The rows come from 4 hidden closed curves, with some noise, and rows from the same curve form a group. Each curve winds through 6 dimensions. The rows are also pushed far along 4 directions, which tell nothing about the answers.
(in the rows, 100 means zero)
Some rows, each with its group after it:
[112,  74,  73,  69, 113, 125,  75,  81,  42, 109, 129, 105, 104,  98,  83,
 104, 105,  94] -> J
[101, 116, 103, 102, 121,  89, 100,  91, 114,  85, 100,  93, 104,  99,  90,
 105, 101,  90] -> W
[112,  81,  98,  97,  94,  92,  84, 107,  63, 122, 111, 111,  96,  94, 116,
 107,  94,  84] -> T
[101, 108,  98, 106, 108, 101, 108,  99, 110,  97, 105,  85,  98,  98,  82,
  95,  93, 103] -> S
[105, 111,  98, 106, 101, 111, 108,  94,  93,  90, 108,  97, 104,  89,  79,
 105, 115,  93] -> W
[ 92,  89, 111, 101,  87, 112, 112,  95, 120, 108,  91, 115,  91,  88, 117,
  85,  86, 106] -> S
[112,  95,  88, 108,  89, 107, 108, 113,  90, 104, 111,  97,  99, 100,  94,
  99, 108, 105] -> J
[111, 106, 101,  97, 107, 101,  90,  97,  98,  97, 107,  90, 114,  90,  76,
 114, 106,  94] -> S
[115, 111, 105,  85, 124, 108,  69,  92,  82, 108, 109,  90, 114,  96,  72,
 103,  68, 117] -> J
[ 91, 114, 111, 119,  96,  61,  99, 115, 105, 103,  91, 109,  98, 110, 128,
  98,  90,  91] -> W
[100, 119, 121, 112,  96,  86, 104, 103, 135,  95,  83,  89, 112,  94,  92,
 108,  94, 103] -> S
[108,  96,  90,  88, 120, 114,  92,  93,  91, 101, 112,  91,  99,  98,  82,
  97,  91, 108] -> J
[103, 106, 102, 102, 103, 107,  94, 100, 101,  93, 112, 106, 108,  86,  94,
 107, 110,  94] -> T
[102, 121, 109, 110, 118,  49,  87, 108, 107,  87,  88,  91, 113, 111, 111,
 126, 115,  74] -> T
[ 99, 123,  95, 112, 120,  85, 102, 106,  97,  87, 110,  86, 102,  99,  79,
 109, 112,  88] -> W
[ 94, 109, 111,  98,  99,  99, 105,  92, 119,  91,  81,  96, 105, 103, 103,
 103, 101, 108] -> W
[ 98,  94, 101,  93,  92, 115, 106, 107, 107, 104,  89,  85, 102,  95,  86,
 101, 103, 117] -> J
[109, 104,  83,  97, 103, 129, 101,  92,  89,  91, 125, 101, 107,  88,  64,
  98, 111, 104] -> J
[110,  96,  90,  99,  96, 107, 102, 104,  90, 105, 107,  89, 102, 101,  79,
 100, 101, 104] -> T
[ 95, 130, 117, 112, 111,  55,  85, 108, 106,  94,  82,  99, 112, 115, 114,
 110,  90,  95] -> T
[100, 108, 120,  81, 117,  92,  67,  83,  96, 110,  89, 110, 113, 103, 110,
  92,  52, 114] -> S
[ 96, 118, 104, 118,  91,  95, 117, 105, 117,  96,  88,  97,  97, 100,  87,
  99, 104, 109] -> T
[103, 102, 107,  84, 127, 116,  84,  76, 108, 100, 107, 104, 102,  87,  88,
  93,  72, 107] -> S
[101,  96, 100, 102, 107,  89, 102,  95, 104, 105,  96, 106,  91, 104, 111,
  95,  88,  94] -> T
[ 93, 115, 108, 115,  97,  70, 103, 108, 101, 100,  91, 105,  99, 110, 117,
  97,  93,  94] -> S
[109, 104,  97, 102,  99, 101, 105,  94, 114,  94,  95,  92, 107, 100,  80,
 109, 111, 101] -> T
[ 98, 128, 118, 107, 119,  62,  93,  90, 110,  86,  83, 101, 109, 108, 112,
 109,  93,  83] -> W
[ 96,  93, 105,  94, 109,  96, 100,  88,  97, 102,  95, 109,  91, 100, 120,
  95,  92,  92] -> W
[ 95, 115,  84, 108, 103,  89,  98, 107,  87,  87, 111,  98, 103, 112,  92,
 110, 126,  98] -> W
[ 84,  98, 100, 110,  87, 115, 142, 109, 127,  93,  82,  82,  86,  96,  93,
  84, 111, 110] -> W
[111, 120,  89, 103, 130,  85,  85,  89,  86,  86, 116,  97, 105, 102,  77,
 116, 110,  84] -> T
[ 95, 110, 118, 105, 104,  92,  99, 102, 115, 103,  91, 106, 103,  85, 105,
  97,  83,  97] -> S
[102, 124,  95, 107, 102,  90, 100, 108, 102,  84,  99,  82, 120, 104,  68,
 114, 119, 101] -> J
[ 97,  97,  97,  98,  93,  96, 107, 100, 103,  99,  92,  93, 101, 113, 104,
  96, 100, 109] -> S
[ 94, 108,  97, 109, 101,  75, 105, 101, 107,  91,  93, 112,  98, 117, 124,
  95, 102,  94] -> J
[ 83,  91, 110, 108,  79,  83, 110, 118, 119, 109,  80, 107,  90, 105, 136,
  97, 101, 105] -> W
[ 98,  86, 103,  86,  89, 119, 100,  93, 113, 104,  91, 105, 102, 103, 109,
  87,  85, 121] -> T
[ 96,  93,  87, 108,  88, 110, 120, 102, 103,  94, 106, 111,  93,  96, 104,
  94, 121,  96] -> J
[ 93,  97,  94, 110,  98,  86, 115, 110, 115,  94, 101,  99,  93, 102, 111,
  99, 114,  87] -> W
[103,  93,  91,  98, 100,  85, 104,  98, 104,  93,  98,  98, 104, 111, 109,
 103, 113,  87] -> S
[104,  90,  92,  95,  95,  96,  99,  93,  87, 103, 102,  96,  96, 116, 108,
 103, 103, 103] -> S
[115,  80,  80,  86,  90, 130,  96, 101,  74, 108, 115,  88, 108,  95,  71,
 104, 112, 110] -> J
[ 80, 113, 123,  87, 110, 124,  99,  87, 127, 103,  80,  94, 103,  83,  80,
  81,  61, 130] -> J
[ 91, 106, 108, 115,  89,  81, 108, 122, 105,  97,  92, 100, 101,  96, 116,
 110, 120,  89] -> T
[ 89, 103,  95, 106,  98, 109, 127, 106, 130,  87,  94,  86,  99,  92,  81,
  94, 116, 102] -> J
[ 97, 124, 135,  91, 130,  86,  78,  76, 141,  95,  79, 105, 111,  96, 106,
  96,  53, 111] -> S
[107,  81, 109,  94,  89,  98,  96, 100,  80, 120,  95, 103,  97,  94, 116,
 100,  87,  92] -> W
[102, 114, 118,  97, 106,  86,  76, 101, 104,  97,  97, 108, 118,  98, 112,
 107,  86, 100] -> T

New rows, each followed by its group:
[101,  92, 108,  93, 103,  91,  95,  97, 112, 105,  86, 110,  95, 107, 128,
  99,  88, 107] -> J
[ 92,  82,  98, 110,  73, 115, 151, 115, 146,  94,  82,  78,  91,  91,  96,
  88, 121, 101] -> W
[ 92, 106, 109,  97, 109,  86,  90,  91,  97,  98,  91, 111,  97, 105, 121,
 106,  99,  96] -> W
[100, 105, 125,  93, 114,  65,  78,  92,  90, 112,  79, 106, 103, 109, 133,
 103,  65,  91] -> W
[109, 108,  88,  95, 119, 101,  96,  92,  96,  92, 104,  83, 103, 103,  70,
 111, 111, 101] -> T
[109,  91, 101,  88, 104, 109,  94,  92, 102, 105, 100,  87, 102,  97,  88,
 106,  94, 106] -> S
[107, 101,  97, 108,  85, 101, 112,  93, 115,  94, 100,  92, 101, 111,  95,
 104, 111, 108] -> S
[ 92, 105, 106, 111,  79, 117, 121,  98, 120, 102,  93,  99,  91, 101,  97,
  88,  94, 124] -> S
[106, 111, 121,  84, 122,  90,  68,  81,  82, 110,  90, 102, 109, 102, 106,
 102,  60, 104] -> W
[112,  95, 109,  90, 104, 102,  87,  89, 103, 114,  89,  96, 103, 100,  92,
 101,  73, 111] -> T
[105,  89,  79,  88, 108, 117,  84,  92,  73, 102, 128, 108,  98, 100,  91,
 103, 110, 101] -> W
[104, 129,  92, 116, 105,  90,  99,  95,  95,  83, 107, 103, 108, 103,  77,
 118, 127,  93] -> T
[114,  95,  99,  87, 105, 113,  81,  99,  81, 114, 105,  95, 105,  99,  89,
  99,  77, 118] -> J
[109, 101, 101, 104,  89, 100, 102,  88, 108, 100, 101,  97, 101, 111, 100,
 103,  98, 109] -> S
[100,  80, 106,  89, 105, 117,  97,  86,  95, 117, 105, 115,  86,  88, 116,
  83,  69, 101] -> W
[106,  74,  84,  96,  78, 116, 113, 109, 106, 104, 107,  93, 100, 100,  95,
  99, 119, 102] -> W
[100,  97, 105, 103,  86,  88,  95, 103, 108, 104,  96, 111, 105, 107, 118,
  99,  95, 101] -> W
[110,  82,  88,  98,  86, 140, 111, 102,  87, 113, 114,  95,  92,  80,  69,
  96, 104, 111] -> T
[ 99, 118,  97, 110, 116,  75, 103, 102,  98,  88, 103,  91, 102, 109,  96,
 103, 104,  84] -> W
[110,  68, 109,  99,  70, 103, 109,  99, 110, 124,  94, 105,  91,  99, 126,
  90,  79, 102] -> S
[105, 103,  98, 107,  93, 105, 105,  95,  95, 105,  96, 102,  95,  98,  86,
 105, 103, 106] -> T
[106, 100,  97,  93, 108, 103, 101,  93, 109, 100,  92,  86, 100, 104,  82,
 103,  96, 109] -> T
[115,  99,  79, 103, 107,  89,  86, 100,  64,  94, 133, 110, 108, 103,  97,
 109, 118,  73] -> T
[ 99,  91,  73, 104,  90,  97, 103, 110,  70,  97, 120, 103,  95, 112, 102,
 106, 133,  92] -> W
[ 98,  92, 103,  91,  98,  98,  99,  90,  96, 102,  89, 105,  98, 106, 116,
  99,  97, 101] -> W
[100, 115,  94, 123,  97,  86, 115, 112, 101,  91, 105,  97,  97,  94,  88,
 111, 127,  84] -> T
[101,  84, 104,  94,  88, 112,  95, 110,  87, 114, 104, 104, 100,  89, 110,
 100,  98, 102] -> T
[ 94,  99, 110, 100, 104,  80,  86, 104,  90, 102, 100, 119, 100,  98, 135,
 106, 101,  85] -> T
[106,  85, 103,  86,  97, 110,  88,  95, 107, 111, 102, 101, 105,  99, 101,
  95,  81, 112] -> W
[ 95,  80,  98,  89,  92, 105,  97, 100, 104, 109,  94, 103,  94, 105, 119,
  98,  98, 110] -> W
[100, 105, 104,  92, 117, 102,  94,  94,  92,  98,  97,  87, 100,  95,  88,
 107,  98, 100] -> W
[104,  96,  97,  93, 110, 101,  96,  91, 107,  98, 106,  99, 102, 103,  98,
  95,  91,  99] -> W
[ 97, 100,  85, 110,  90, 112, 119, 103, 103,  88, 110, 108,  95,  94,  94,
 101, 132,  97] -> J
[117, 121, 112,  95, 125,  98,  60,  78,  76, 106, 115, 115, 112,  90,  83,
 113,  74, 100] -> T
[102, 120, 110, 109, 101, 118, 110, 108, 132,  96,  93,  84, 105,  87,  70,
  94,  87, 128] -> J
[113,  99,  94, 102, 104,  88,  98,  97,  72,  99, 109,  96, 105, 101,  96,
 108, 106,  77] -> W
[108, 102,  89, 102,  92, 118, 106, 102, 106,  90, 113,  94, 111,  94,  76,
 103, 118, 103] -> T
[117,  79, 101,  67, 126, 113,  62,  81,  71, 120, 112, 100, 102,  95,  97,
 100,  64, 105] -> T
[ 99, 112, 115,  92, 109, 101,  81,  79, 106, 100,  89, 118, 103, 100, 108,
 103,  83, 114] -> T
[ 97, 119, 102,  98, 117,  87,  84,  98, 107,  87,  97,  92, 111, 106,  90,
 116, 111, 105] -> W
[102,  79,  89,  82,  91, 133, 104,  88, 100, 102, 103, 103,  98, 102,  97,
  89, 100, 120] -> T
[113, 131, 100, 112, 122,  60,  66, 105,  74,  93, 120, 101, 120, 103,  89,
 128, 107,  75] -> W
[112,  74,  87,  84, 113, 114,  86,  85,  61, 115, 128, 115,  88,  90, 107,
  97,  91,  82] -> W
[109,  93, 114,  96, 107,  73,  84,  89, 106, 110,  88, 116,  99, 103, 129,
 107,  81,  84] -> T
[109, 106, 106,  92, 106, 100,  77,  87,  89, 100, 104, 108, 114,  95,  94,
 112,  95,  99] -> S
[108, 109,  92,  89, 123, 110,  91,  86, 108,  88, 108,  92, 110, 102,  75,
 100,  94, 109] -> J
[ 85, 110, 108, 104, 102,  89, 111, 113, 131,  85,  86,  90, 105, 103, 111,
  98, 109, 102] -> T
[ 98, 112, 107, 105,  92,  91,  98, 109, 116,  89,  94,  99, 115, 102, 103,
 106, 111, 100] -> T
[ 96, 131, 108, 117, 108,  92, 107, 104, 123,  88,  95,  91, 105,  97,  78,
  99,  94, 108] -> T
[100, 101,  99,  91, 110,  97,  94,  95, 102,  98,  90,  90, 102, 108,  96,
 104,  97, 109] -> T
[ 97, 126,  94, 110, 112,  88,  92, 109,  84,  81, 117, 100, 112,  99,  90,
 116, 129,  88] -> T
[ 89, 112, 116, 113,  80, 113, 121, 104, 129, 103,  85,  93,  94,  95,  93,
  90,  88, 127] -> S
[108, 124, 108,  87, 136, 102,  68,  67,  95,  94, 102, 110, 107, 101,  82,
 106,  76, 112] -> T
[106,  82, 109,  84, 108, 115,  88,  78,  94, 124,  91, 113,  84,  93, 109,
  91,  63, 113] -> T
[ 87,  82, 101, 110,  74,  87, 121, 117, 107, 106,  84, 106,  85, 102, 136,
 103, 123,  90] -> W
[108,  90,  88,  90, 108, 123,  97,  80,  87, 102, 111, 110,  92,  94,  87,
 101, 104, 104] -> T
[124,  50,  61,  95,  74, 127, 115,  96,  61, 115, 141, 108,  87,  99,  98,
  90, 118,  81] -> S
[105,  89, 101,  91, 108, 104,  90,  82,  91, 109, 102, 119,  90,  98, 113,
  99,  87,  97] -> T
[ 95,  97, 106, 110, 102,  59, 105, 111, 114, 102,  89, 102,  94, 110, 133,
 101,  97,  77] -> W
[111, 107,  92, 112,  97,  99, 108,  97, 105,  93, 116,  95, 104, 100,  83,
 100, 105,  93] -> S
